The rows of a group lie close to one hidden flat surface of 10 dimensions, which passes through zero. Surfaces can cross.
Some rows, each with its group after it:
[  3   4   5  13 -47  -7   6  14  -7  60 -14  26  31 -29   8 -27  22  12
  38]
Zek
[-16  10 -14 -24   5  17  12  -5 -56 -29   1 -34   5  22  12 -14 -43 -53
  -2]
mep
[  8 -14  56   4 -26 -21   2 -69 -10  15 -62  33  36   0  -8  -3 -21  53
 -21]
Zogol
[ 31  41  12   3  18  65 -70 -30 -31 -31  -1   0   9 -17 -17 -31   1  43
  19]
mep
[-11 -14 -15 -12   7 -24 -36  22  25   4 -62 -19 -18  17   3   3 -12 -44
 -22]
Zek
[-19  23 -27  10  32 -55  44  -8  11  47  69 -20 -37 -25  26  13  -3 -43
  -6]
Zogol
[  5  46   7 -26  -9 -25  18 -28  18  33 -36  31  -7  22 -13 -25  13  38
 -28]
Zek
[ -2  -4  35  32 -56  17 -44  -8 -69  -2 -32  15   7 -31   5  -1  35  57
  21]
Sak
[  9 -22  -1  20 -55  48   5  14  -4 -11  25 -27  13   8  -3   1 -11  -2
   9]
mep
[-34   5 -46 -22 -14   7 -25  10  29  -7   6  42 -20  19  31 -17 -31 -56
 -24]
Zek
[ 23   3   6   3  18  57 -75   3   9 -31  -5  29  10 -18  -6  -7   1  18
  11]
Zogol
[  0  21  23 -41  44  31  37  17 -33  -9  16 -36  -5  -8 -42 -30  -7  -1
 -15]
Zek
[ 32  -1   0  -9 -12  36  45  38  -5   3 -33   7  16  14 -11 -30  49 -15
  31]
Sak
[-27 -21  -8   9 -36 -25  80 -10   9  28  58 -17   2  17  -4  -3 -45   9
  -5]
Kurov
[ -6 -49  -9  15  23 -40  23 -26  30 -28 -15  19  -8  31  17  32 -32 -14
 -13]
Zek
[ -3  32 -42   4  11 -31 -44  -2  37   4  17   2 -23   5  16  17  12  -9
  -1]
mep
[  2  -9  -1   7 -49 -26   5  20   5  19 -39 -36  21  25   4  34  16 -34
 -19]
mep
[ 24 -33  39  23  34 -19   6  -7  13  20 -22   7  18 -34   3  28   9 -16
   6]
Sak
[-13 -33  14  19 -25 -22  19 -12 -80  -1 -47 -39   6   6  36  13 -15 -56
  -9]
mep
[  8   5  -8   5 -54  36  48  -9 -11   7  30  15  45  19 -10 -28  -8  40
  53]
Zek
[-14  26  -5  -2 -48 -43   9 -28   9  47 -14 -16  18  20  -7   0 -16  30
 -20]
Zogol
[ 28 -25  14  31  -8  18 -44 -12  -2 -22 -31 -32  32   6 -25  18   3  52
  34]
Sak
[-11  32 -31 -55  34   0 -34  29  40 -29 -21 -13  -5  34 -30   0  -7  -7
 -10]
Kurov
[-38 -42  -4 -29   9  -1  10  32 -10 -20 -20  53  26  -2 -13 -10  -4   8
  36]
Sak
[ 32   7  18  26  35  20 -53  43  -3  -6   5 -55 -18 -41 -13  36  52 -13
  13]
Zogol
[ 40  24   5  12  30  18 -62 -35  60  10   1 -17  15   1 -32  -7 -22  57
  13]
Zogol
[-17  -8 -16  -3  -1 -19  60  14  37   5  69 -12   9   9   4  33 -17 -44
 -10]
Kurov
[-21 -45  -1  13  -8  25  23  19 -38   5  40   6  24 -33  17 -19 -35 -42
  34]
Zek
[  0  27  -8 -37   4   9  28   0  -4 -12 -14  19  19  25 -20 -17  12  18
  16]
mep
[ 33 -10  28  32 -25  30 -40  13 -30   4 -35 -48   8 -11 -20   1  27  36
  21]
Zek
[-15  45 -29 -23 -67  30   0  19 -48 -15 -21  23 -18  33   2 -47  37  30
   4]
Sak
[-13  53 -13 -31  34 -26  -1 -23   9   3  19 -11 -18   6  10   7 -20 -31
 -41]
Zek
[-40   4 -12  13 -40 -38 -11 -37 -49  49  -5 -36   7  -6  11 -20 -61  26
   9]
Kurov
[  4  -4  42  -9  13   5 -35   7 -39   2 -33 -49  45 -27 -25  31   6  -6
  -3]
Kurov
[ -2  -7   1   9  25   0 -29 -68  31 -12  48  23  58 -19   6  16 -64  21
  15]
Zogol
[ -9 -52  11   8   6  -2  -3  -5   3   3 -42  14 -20   3  20 -18 -48 -37
 -27]
Zek
[-26   7 -11  20 -57  -8 -35 -34 -42 -14  14  24   5  -6  51  21 -11  -8
 -17]
Sak
[ -6  30  -4  11 -28 -12 -56  34  -3 -16  -2 -32 -34   3 -20  39  48  36
 -24]
Kurov
[-18 -24  -1 -17  28 -25  -4 -52 -12 -24 -23  12  39  13  10  10 -57  -6
   6]
mep
[ -3  -5 -44 -24 -31  20  22  55  32 -29 -24  33 -28  54   3  -8  32 -27
  -9]
mep
[ 15  53 -43  18  -4   7   3  -6 -37 -19   3  21 -47  21  36 -32  48  14
  28]
mep
[ -1 -12  -5  -1  42  -3   2  25  40  11  33 -27 -25 -13 -25   0 -14  -3
  -4]
Sak
[ 15 -13  10  27  -6 -41  31 -53  38  31  19  -4  14   5  16  35 -21   0
 -28]
Kurov
[ 12  -1  -3  13 -25  29 -78  30   1 -12 -41   1 -22   0  11   4  33   0
 -10]
Zek
[-24  -5   9  22  -4 -43 -51 -39 -11  38 -17 -12 -29 -21  13   4 -37  25
 -29]
Kurov
[ 45  -6  45  -6  40  18  21   6  27   0 -17  -4   2 -14 -34   6  38  13
 -13]
Kurov
[-11 -36  -4  17  13 -30   9  -2  36  16  15  33   4 -17  25  19 -10 -23
   7]
Sak
[ -3 -46  29  11  24 -22 -36 -31  52  11 -25  24  21 -12  -5  18 -51  12
 -26]
mep
[  7  33 -21  -2   9  46 -33   7 -41 -10  18  26  -2 -18  32 -37  16 -27
  39]
Zogol
[  4 -15  53  -6  13   9  90 -12 -15 -16  11  35 -13  -4  -8   5  23   0
 -48]
Kurov
[  7   7 -27 -19  44  52 -67  10  45 -58  19  40  -5   4   3  -9 -17 -17
  11]
Zogol
[-13  -7 -14  29 -50   3  51  25  -8 -11  65  13 -27   0  21  19  38  -6
  -5]
Kurov
[-24 -18   1 -17 -38  48 -40  29 -43 -59 -21   6  49   6  -5  12  -1 -13
  23]
Zogol
[ 13 -10  47   9  10 -18  17 -30  -9  26 -31   7   1 -16 -10   1   1  28
 -24]
Zogol
[ 29 -17  -6  15  -9  13  60 -18  36   9   3  42 -16  18  38 -12   6 -49
 -28]
Sak
[ 13  -1   6  38 -48 -18  19 -33 -59  27 -19 -58  15   5  26   0 -13 -16
   6]
mep
[-18  51 -28  -2 -40 -35 -10 -57 -29  27  27 -42  30   9  21  21 -38  -1
  -8]
Sak
[  2  -5 -21  24 -29   2 -66  -4  53   8  26   3   4  -2  -3  22 -16  35
   5]
Zogol
[  0   8 -47  11 -18  31   5  51  34   2  45  24 -50   8   5 -28  33  13
  27]
Kurov
[-19 -15 -23  26 -43  25 -14 -15  10 -21  35  38 -48  22  23 -12 -23  21
 -26]
Sak

New rows, each followed by its group:
[-15  25 -22 -12  23 -24 -53  26  13 -21  25  10  17 -19   4  51  33  -8
  23]
mep
[-77   3  -2 -31  20 -29 -37   4 -27 -11  38  23 -21 -37  -1   6 -37   7
 -28]
Sak
[ 28 -14  38 -17   2  47  96 -11 -38 -30   1  22  49   5  -8  -9  25 -21
  16]
Kurov
[  0 -14  24 -36  20  42   5  15   6 -17 -27  18   6   9 -33 -28 -19   2
 -20]
mep
[ -4  -2 -14   5 -45  17  69  62  27  24  58  -7 -14   5 -19  -7  33  -3
   0]
mep
[ 45 -25  24  37   2  19  12 -24  23  -3 -24  20  -4   2  34  14  17 -27
 -23]
Sak
[ 27  14  19  27  -5 -38  -5 -20  56  22   3 -14 -38   6 -18  33  27  56
 -44]
Kurov
[ 20  37  11  -4  50 -13  10 -48 -27  41 -30  49 -25 -35  37 -55   6 -23
   2]
Kurov
[ 19  14 -20  29 -12 -48  -6 -18  19  20   3 -38  14  16  -4  38  16  26
  24]
Zek
[ 17   4   3  -9  17 -15  20   1  59  -5  23  -8 -11  21 -24  27  10  11
 -31]
Kurov
[ -7 -42  14 -34  32  18  48 -22  10 -33 -29  24  20  38 -43 -36 -50  39
   9]
Sak
[  5 -35  22   0   7  -9  10 -28  29  14  -7 -30  47  10 -25   7 -59  11
  -2]
Kurov
[ 32  43 -17  -3   2 -10  27 -11  15  16  -1 -29   5  20  13  14  15 -41
 -13]
Sak
[-12 -24 -21   0 -60  34 -42  -2 -12 -63  -6 -20  84  34  -6  36 -30  13
  41]
Zogol
[ -8  33 -21   6 -10 -51   7 -22  21  41   5  52 -43  -3  34  -6  20   1
 -20]
Sak
[-31   8  -6 -34  67 -56  38 -33  -2 -10  -4  69   0   2  -1  -7 -11  17
  12]
mep
[  0  12  41   5   9   6 -75  -6  16  21 -29  17   0 -40 -20   2   9  40
 -26]
Zogol
[ 29  45  -8 -17  25  -9  38 -45 -40  -1 -26  -7   9  18  20 -18  15 -19
  11]
Zogol
[  5   7   4   8  42   4 -24 -26  35  10  28  39 -12 -29   5 -15 -23  11
  -5]
Zogol
[  8  16 -67  20 -32  23  -9  15  72  21  22  19 -57  41  11 -51  -4  23
  10]
Zogol
[-12  -9  30  13  -4 -34  31 -55 -62   0   1  -3  53 -20  31  41 -11 -18
   8]
Zogol
[  9 -30  41  -3  42 -21  51   5 -15  36   5 -27  61 -48   3  34  -4 -83
  10]
Sak
[  2  28   7 -25  -4  43  33   6 -13  -5  22 -17 -48  19 -25 -49 -12  17
 -41]
Sak
[ 34  -5 -18 -12 -12  73  39  29  21 -35   9 -22 -16  45  -6 -23   6 -50
 -16]
Sak
[-18 -13   7  17  -5  -5 -18   4  -2   3   7  27 -34 -16  -4 -16  11  53
   8]
Sak
[ -27    3   14    8   10  -19   -1   14   -1  -18   24   60 -100  -21
   26   22   44    7  -74]
Kurov
[-39  -6 -37 -26  20 -50 -46 -15  31 -33 -23  56   5  21   3  14 -26  41
  12]
Sak
[-11  18   2 -14  47  18  -3  25  -1 -18  66  50  -3 -47 -23   5  38  45
  35]
mep
[ 10  37  -1 -25  -2   3 -48  13  19   8 -37 -43  20   5 -16  16   1 -19
 -23]
mep
[ 28   7 -36  31 -33   4  11  13  46  -8  50   4   2  23  18  37  36  -3
  22]
Kurov
[-42 -61 -30  20  -9 -16  73  -3 -34 -24  35  14 -34  25  51  -9 -42 -52
   2]
mep
[ 26  -3  -3   2   1  33 -52  21  16 -11 -34 -15  25   3 -24 -23   9  23
  44]
Kurov
[  9  17 -18  -4 -31   0 -26  -4 -14 -30 -43   6  10  39  19  18  23 -11
   2]
Zogol
[-22  38 -23 -42   7   4 -29   9  26  11  15   6   5   0 -15 -21 -16  -1
 -11]
Zogol
[-32  62 -26 -40 -11 -10  -7 -27 -19  -3  18   8 -29  16  21  -5 -14 -29
 -54]
Sak
[ 19  -2   8  26  24 -29 -26 -79  36   2   3 -33  10  15  13  37 -53  15
 -32]
Sak
[ 22  22  18 -26  19  17  16 -27 -11 -14 -26 -42  20  35 -37 -22 -22  30
  -7]
Sak
[ 42  37   5   2  55 -14 -53   2  11 -11 -52   9 -49  -7  16  14  59 -19
 -28]
Zogol
[ 19  13  16   4  11  28  22  18  -2  18  30 -40 -28 -22  -9 -12  10 -27
 -33]
Sak
[-16 -22 -23  41 -48 -14 -36  -6  30  11  37  10  11  -8  20  32 -17  20
   7]
Zogol
[ 29  40  11  -6  -4  24  -9   8 -15   2 -43  12 -40   6  -6 -25  60  17
 -19]
Sak
[ 20  11   0  13 -41  12 -34  -6  18 -15 -39  47  -2  21   7   5  36  52
  -3]
Zek
[  3  13 -15 -17   9  -4  39  35  18  22 -10   9 -65  20  -3 -33  27 -26
 -33]
mep
[-28   6   5 -36 -50  -1 -31  22  27   3 -45  -4  14  36 -42  -3 -10  34
 -28]
Zogol
[ 35 -10  36   6  59   1 -17  17  12  13  -3 -98  31 -31 -44  28   5 -11
  17]
Sak
[  6 -13  -9  13  18  53 -58  59 -13 -33  22   1 -20 -34   5  -1  31 -20
  24]
Zogol
[-31 -40 -16  23  -9 -40  57   5  53  37  73   3 -29  -2  -1   7 -39   9
 -14]
Zogol
[ 26 -39  51  28  -6  41  32 -34 -26 -14 -19  37  -2 -10  28 -10 -11 -22
 -35]
Sak
[  32   43    6  -35   -6  -12  -22    7    4  -12 -100  -40    6   50
  -32    8   42   12  -23]
Zogol
[-18  58 -18 -44 -13  18 -59  -1 -14  -2 -30  55   5  -2   5 -35   5  -6
 -10]
Zogol
[ 18  40  -8 -29  -1 -10  19 -17  -6   1 -38 -20  27  34 -12  -6   9  -3
   9]
Sak
[-43 -40  28 -25  19  32 -25  29 -11 -29  18  67   3 -45  -2  -4 -25 -12
 -12]
Zogol
[  6 -62  24  35 -21 -25 -27  -3  31  -4 -63  46   4   4  16  30  11  19
  -8]
mep
[ 14   5   0 -30  11   1  18  16  84  24 -20  29 -42  24 -31 -27   2  13
 -46]
mep
[  3 -20 -10  42 -19  14 -33  46  44  -3  64   8 -25 -33  11  34  31   6
   8]
mep
[-15  18  18  14 -33 -31  41 -21 -55   6  31  11 -14 -18  35  29  26 -10
 -30]
Kurov
[ 16  -4  53 -34  53  -2  24 -30 -16  -5 -66  12  15   7 -51 -39 -11  61
   4]
Sak
[ -1 -31  25 -12 -30   5  29  39 -22  15 -43 -33  12  11  -7  10   3 -47
 -29]
mep
[-15 -80  37  39 -37 -10  38  -7   7  10  10  14   3  -9  -9  18 -22  35
 -13]
Zogol
[ 16 -37   7  42 -27  33 -43  14 -36 -18 -45 -10 -31  -3  35  -4  11 -35
 -13]
mep
[ -1   7  17 -19  34  11  29  46   9  26  11   4 -60 -25 -17 -25  28 -15
 -29]
mep
[ 44  37  16 -21  42  -1  -9  22 -12 -11 -41 -82   9   9 -32  23  39  -8
   2]
Zogol
[-40 -17  -1 -38  31  -8  28  10   4 -14  34   1  27  -3 -14  11 -40 -26
  -2]
mep
[-24  -3 -26  11 -23  -2  -7 -46  -1 -22  38  93   4 -12  59   6 -14 -17
  -6]
Zek
[  7 -10 -41  16 -58  59 -23   4  41 -15  47 -23   4  35   0  -6 -43  -4
  -7]
mep
